The groups are shells around one centre, one inside the other: the same stretched ball of 4 dimensions in 6 sizes.
(in the rows, 128 means zero)
Known rows, each followed by its group:
[110 101 121 133 126  86  69 103  96 144 169  97  83 148 126  94 130 125
 120 154 126]
Soze
[123 116 104 131 126 109 101 107 134 162 117 135 137  69 107 118  88  98
 104 137 116]
Dumo
[196 208 142 126 158 126 144  89 159 173 100 158 185  81 153 146  66 161
  91 107  54]
bamu
[111  99 120 133 122  90  61  94 103 143 148 115  94 118 117 111 116  94
 103 146 139]
Fune
[ 85  67  98 131 108  90  59 109 103 144 152 115  88  91 101 104 118  69
 115 155 158]
tatik
[197 211 145 125 162 122 151  97 152 174 122 143 175 108 163 131  79 190
 108 115  42]
Dumo
[193 203 147 122 156 119 136  90 147 166 125 154 168  95 167 144  81 165
 105 113  60]
Soze
[176 183 139 130 154 113 126  92 140 167 120 133 155 114 146 125  86 165
  98 121  65]
Fune
[ 61  41  84 136 102  85  54 119  96 145 155  97  74 101  82  84 125  67
 121 167 166]
Fune
[151 151 129 132 142 107 104  94 131 160 123 129 138 108 130 120  93 135
  98 129  92]
Dumo
[ 66  48  91 134 106  80  58 123  88 143 179  85  62 129  98  75 139  93
 135 173 157]
tatik
[125 115 117 133 127 101  77  92 122 152 120 133 123  87 112 124  95  88
  91 134 128]
bamu
[169 178 139 123 150 107 131 106 127 162 162 122 135 135 166 113 108 187
 131 135  64]
rezit
[126 122 117 134 135  98  97 107 117 159 144 103 113 132 119  95 110 142
 114 146 100]
Soze
[139 134 131 128 132  99  82  90 116 148 143 133 118 105 139 127 105 111
 104 133 118]
tatik
[136 132 109 128 130 113 109 105 140 164 113 145 149  61 116 128  82 102
 102 130 108]
Fune
[149 146 132 126 135 104  94  91 124 152 138 139 129  98 143 131  99 118
 104 129 108]
bamu
[168 176 137 128 153 108 130 103 131 166 145 117 140 138 152 109 101 186
 119 133  61]
bamu
[160 162 135 124 142 107 112  97 129 158 143 137 138 105 152 128  98 144
 113 129  88]
Dumo
[ 99  82 104 131 112  95  60  99 113 144 133 132 106  72 103 121 104  57
 100 143 157]
rezit
[121 109 119 130 122  99  67  88 118 145 127 140 117  78 118 132  99  72
  92 133 141]
rezit
[127 121 106 132 128 110 101 104 136 163 111 135 141  70 105 120  85  99
  98 134 113]
Dumo
[114 107 104 135 127 102  95 110 124 162 127 112 121 102 101  99 100 115
 107 145 113]
Fune
[141 135 126 127 131 104  89  92 125 152 131 142 130  85 133 133  96 103
 100 130 117]
bamu
[137 137 130 128 138  94 100 107 108 153 174 103 102 151 148  98 124 163
 131 148  94]
tatik
[104  92 117 135 122  86  59  98  98 143 155 104  85 131 114 100 123 101
 108 151 138]
rezit
[ 98  89 112 130 122  83  79 119  90 146 193  85  71 156 129  78 142 140
 144 167 124]
rezit
[159 159 122 128 139 119 116  93 150 166  98 157 167  58 126 141  71 111
  89 118  94]
tatik
[180 192 139 128 158 114 142 103 140 172 134 122 154 132 154 113  92 196
 114 127  48]
Soze
[131 132 111 127 135 105 123 123 125 165 158 111 124 115 133  96 109 158
 137 148  88]
Soze

New rows, each followed by its group:
[170 177 138 122 147 110 127 102 132 162 150 135 143 113 163 125  99 167
 122 129  73]
rezit
[159 158 128 126 138 114 108  90 141 159 114 157 155  67 138 144  80 110
  95 119 101]
Soze
[131 124 119 127 127 104  88  97 124 152 134 141 127  79 128 129  97  96
 105 134 123]
Fune
[138 135 115 133 134 110 102  98 136 163 108 135 144  82 112 122  84 110
  92 129 104]
bamu
[163 166 124 125 142 118 128 101 147 167 118 151 163  70 139 135  79 133
 106 122  83]
Fune
[159 165 135 125 146 105 120 105 125 160 158 121 130 129 157 113 108 171
 126 136  77]
Dumo
[106  94 117 131 120  88  63 100 100 142 160 113  89 118 122 108 122  96
 114 150 141]
Dumo
[141 145 120 131 144 103 125 118 124 167 155  99 123 144 134  88 111 182
 131 148  72]
rezit
[207 223 147 124 164 128 156  91 161 176 107 157 190  90 165 144  67 182
  99 107  39]
tatik
[101  88 116 130 117  85  60 103  95 140 170 109  80 124 125 103 129  98
 121 155 144]
Fune
[105  94 117 130 121  86  68 105  96 142 173 105  82 131 127 100 130 111
 125 155 135]
bamu
[190 206 140 125 163 119 160 109 147 177 139 125 164 130 163 113  90 214
 124 126  33]
rezit
[ 66  46  89 135 103  84  51 115  95 143 157 100  74 104  88  89 126  66
 119 165 167]
bamu
[165 170 142 128 149 103 111  95 123 158 149 121 129 138 155 116 106 169
 112 132  76]
Fune
[187 196 131 125 153 128 146  95 163 176  95 161 189  64 142 144  63 148
  94 110  60]
Fune
[183 192 146 127 157 112 128  92 137 165 133 132 151 126 160 125  92 178
 106 122  60]
tatik
[ 78  62 101 134 112  81  58 116  89 143 176  88  66 136 105  81 137 100
 129 168 150]
Dumo
[ 53  29  87 136  98  77  37 116  83 137 170  89  55 117  84  80 138  61
 123 173 179]
Soze
[129 127 106 127 130 108 118 118 131 165 140 125 134  89 123 108  98 132
 125 143  99]
Soze
[ 69  51  93 135 107  82  57 119  91 144 171  89  67 124  96  80 134  89
 129 170 156]
Dumo
[111 101 113 128 121  94  78 107 108 147 159 119 100 105 125 109 117 103
 121 149 132]
bamu
[163 166 127 125 142 116 122  98 144 164 119 151 159  74 141 137  81 131
 103 122  86]
bamu
[154 154 141 127 141  99  94  90 117 150 153 127 120 127 154 123 109 142
 110 133  98]
Soze
[106 100  99 132 125  98 102 124 116 161 153 101 108 115 110  86 114 132
 130 156 111]
Dumo
[132 132 128 130 138  92 100 111 105 154 177  93  97 163 143  88 129 171
 134 153  92]
rezit
[132 130 127 127 134  94  95 107 107 151 173 107 101 141 146 101 124 151
 131 149 102]
bamu
[183 189 139 127 150 122 122  83 154 166  94 164 177  67 143 152  66 128
  81 107  78]
Soze
[145 141 124 132 136 109  93  89 134 158 109 141 142  83 120 131  85 104
  86 125 109]
tatik
[198 212 137 125 161 128 159  99 163 179 105 153 190  84 154 137  67 180
 103 111  41]
tatik
[ 80  62 104 133 109  82  48 107  90 138 167 101  70 120 106  95 132  78
 119 161 161]
bamu
[176 183 128 130 151 123 137  96 157 175  96 148 177  78 132 133  68 148
  91 115  65]
Fune
[190 198 147 125 155 118 128  86 146 165 117 153 167  95 159 144  79 156
  95 112  66]
bamu
[160 165 127 132 147 114 123 100 141 169 115 129 153 105 129 118  85 153
 100 126  74]
Fune
[130 125 120 126 128 101  93 103 119 152 149 130 119  97 135 119 106 115
 117 140 116]
tatik
[107  98 109 135 125  93  80 108 110 153 145 102 100 123 108  94 114 116
 112 151 122]
bamu
[ 79  63  87 135 109  94  72 118 111 153 138 108  98  87  85  93 111  77
 115 158 149]
Fune
[141 143 109 130 138 114 130 116 141 173 123 126 149  90 119 108  88 146
 116 137  82]
tatik
[108  96 117 129 120  89  66 101 101 142 164 115  90 116 126 109 123  98
 118 150 139]
tatik
[165 168 134 131 148 112 115  92 138 164 115 134 151 106 135 125  85 146
  94 123  79]
Fune
[106 103 105 132 128  92 103 128 106 159 175  84  93 148 120  73 128 159
 143 164 102]
rezit
[151 155 133 129 145 101 113 105 120 160 156 108 121 145 146 101 112 174
 122 141  78]
bamu
